The same things were measured in two ways. Each way mixes the same 4 hidden numbers, adds some noise and spreads widely along 3 directions of its own, which tell nothing about the thing.
In the rows, zero is written as 128.
Some things both ways: the first way, then the second way.
[126 156 128 147 124 135 130 108 167 126 109]
[134 138 143 131 151 160 113 124]

[160 125  91 146 132 106 108 119 139 146 139]
[132  96 118 129 129 130 117 127]

[132 112 129 157 131 136 116 118 200 164 111]
[163 187 150 121  79 144 141  95]

[132 170 130 159 112 140 137  92 155 131 143]
[120 114 170 140 156 138  91 174]

[124 199 142 158  97 158 143  74 164 118 155]
[ 86 114 140 143 193 195 165 173]

[134 174 119 152 118  85 130 102 124 139  91]
[161 123 164 111 111 170 120 119]

[127 164 118 128 134 136 130 116 141 122 108]
[131 128 134 139 175 144  87 143]

[139 137  99 147 150 150 137 112 128 131 151]
[140 114  80 136 141 132 101 168]

[111 142  98 209 100  99 108  71 143 113 155]
[162  57 164 111 164 133  62 119]

[177 105  76 138 138 109 132 143 178 169 169]
[138 148 105 138 106 113 118 148]

[136  97 101 138 147 114 104 145 181 154  82]
[179 177 112 113 103 147 109  55]

[144 114 103 132 156 161 109 115 144 134 141]
[117 107  64 139 135 139 146 128]

[147 129  99 149 134 149 127 119 179 142 167]
[107  97 100 143 138 135 130 163]

[ 92 134 139 202 122 130 164 105 199 168  78]
[165 124 121 118 119 180  74 116]

[126 162 112 167 112 137 110  67 126  96 159]
[115   6 149 126 144 139 107 181]

[168 106  80 145 119 117 102 121 187 148 173]
[134 129 131 129 115 113 139 120]

Other things, the second way, with their names:
Q389: [128 133 159 136 118 156 125 142]
Q724: [141 120 165 136 125 134  78 148]
Q895: [160  87  96 113 124 140  99 128]
Q792: [118  98 112 131 183 193 128 146]
Q466: [169  83 100 119 150 104  51 131]
Q870: [125 193 161 143 133 162 147 127]
Q944: [154  99 195 118 131 163  78 162]
Q711: [151  92 172 119 136 149  81 147]
Q714: [165 154 169 122  71  89 112 115]
Q213: [161 121 130 122 152 123  76 112]
Q619: [146 128 180 133 110  90 101 153]
Q781: [181 158  42 116 162 196  71  77]
Q507: [160 135 105 130 146 124  58 108]
Q102: [121 111 149 140 120 120 117 137]
Q898: [128 116 114 132 169 172 101 137]
Q557: [ 84  80 152 145 158 150 154 163]
Q526: [137 109 190 128 131 124  83 155]
Q977: [179 123 136 108  85 145  99  91]
Q876: [145 139  87 124 147 206 117  98]
Q655: [160 142 122 121 126 133 108  95]
Q692: [ 89  21 127 136 187 178 123 184]
Q629: [157 106 109 118 107 161 103 128]
Q954: [165 126  79 130 162 151  35 135]
Q986: [155 144  68 124 102 157 134  90]
Q573: [115 186  53 150 142 153 153 126]
Q809: [166 106 119 109 116 165 105 113]
Q858: [133 152 101 138 156 192 103 140]
Q657: [173 179 156 123 112 124  81 102]
Q212: [199 152  93 116 139 122  25  86]
Q224: [172 148 104 129 134  82  46 110]
Q79: [147 120 175 122 117 129 105 110]
Q949: [168  41 158 106 122 117  57 113]
Q897: [152 103 159 128 166 120  52 125]
Q429: [117  19 113 130 201 137  69 156]
Q583: [120  95 147 129 110 154 139 145]
Q912: [140  59 139 122 174 157  75 124]
Q426: [150  56  96 117 159 136  85 128]
Q603: [126 160 153 136 137 188 139 138]
Q398: [122  74 102 128 113 161 141 138]
Q23: [138 106 143 127 113 142 110 142]
Q494: [130  49 136 130 163 127  63 186]
Q410: [129  75 108 131 150 136 101 141]

Some of these things the first way, each followed by its name:
[114 148 115 172 123 137 145 106 180 132 128]	Q898
[146 111  97 166 129 110 112 107 167 157 133]	Q655
[171 137 109 102 172 140 147 146 128 168 109]	Q573
[113 121 110 164 130 119 164 150 244 161 104]	Q876
[ 99 173 135 190  94 124 140  81 183 128 124]	Q944
[125 152 138 134 130 156 114 100 157 128 104]	Q583
[107 154 105 178 127 145 117  82 131  94 150]	Q429
[ 99 164 151 158 140 158 166 115 171 148  83]	Q858
[114 183 123 174 105 141 142  71 146 110 154]	Q692
[ 88 132 129 177 169 140 162 125 146 146  53]	Q781
[108 155 123 152 169 140 162 115  98 131  68]	Q954
[142 118 116 171 127 104 131 123 180 174 111]	Q657
[173  99  94 151 126  99  96 116 163 170 152]	Q714
[135 136 109 147 137 135 124 115 153 141 119]	Q398
[124 121  95 187 127 123 115  96 163 131 145]	Q213
[108 167 125 168 115 148 142  82 161 115 132]	Q792
[124 127 120 209 120 123 143  89 165 167 133]	Q629
[136 112 109 138 165 132 127 131 138 157  82]	Q986
[122 136 148 164 105 170 135 104 252 158 140]	Q870
[114 144 112 193 100 120 133  90 189 129 142]	Q711
[126 122 112 167 109 126 102 110 220 143 131]	Q79
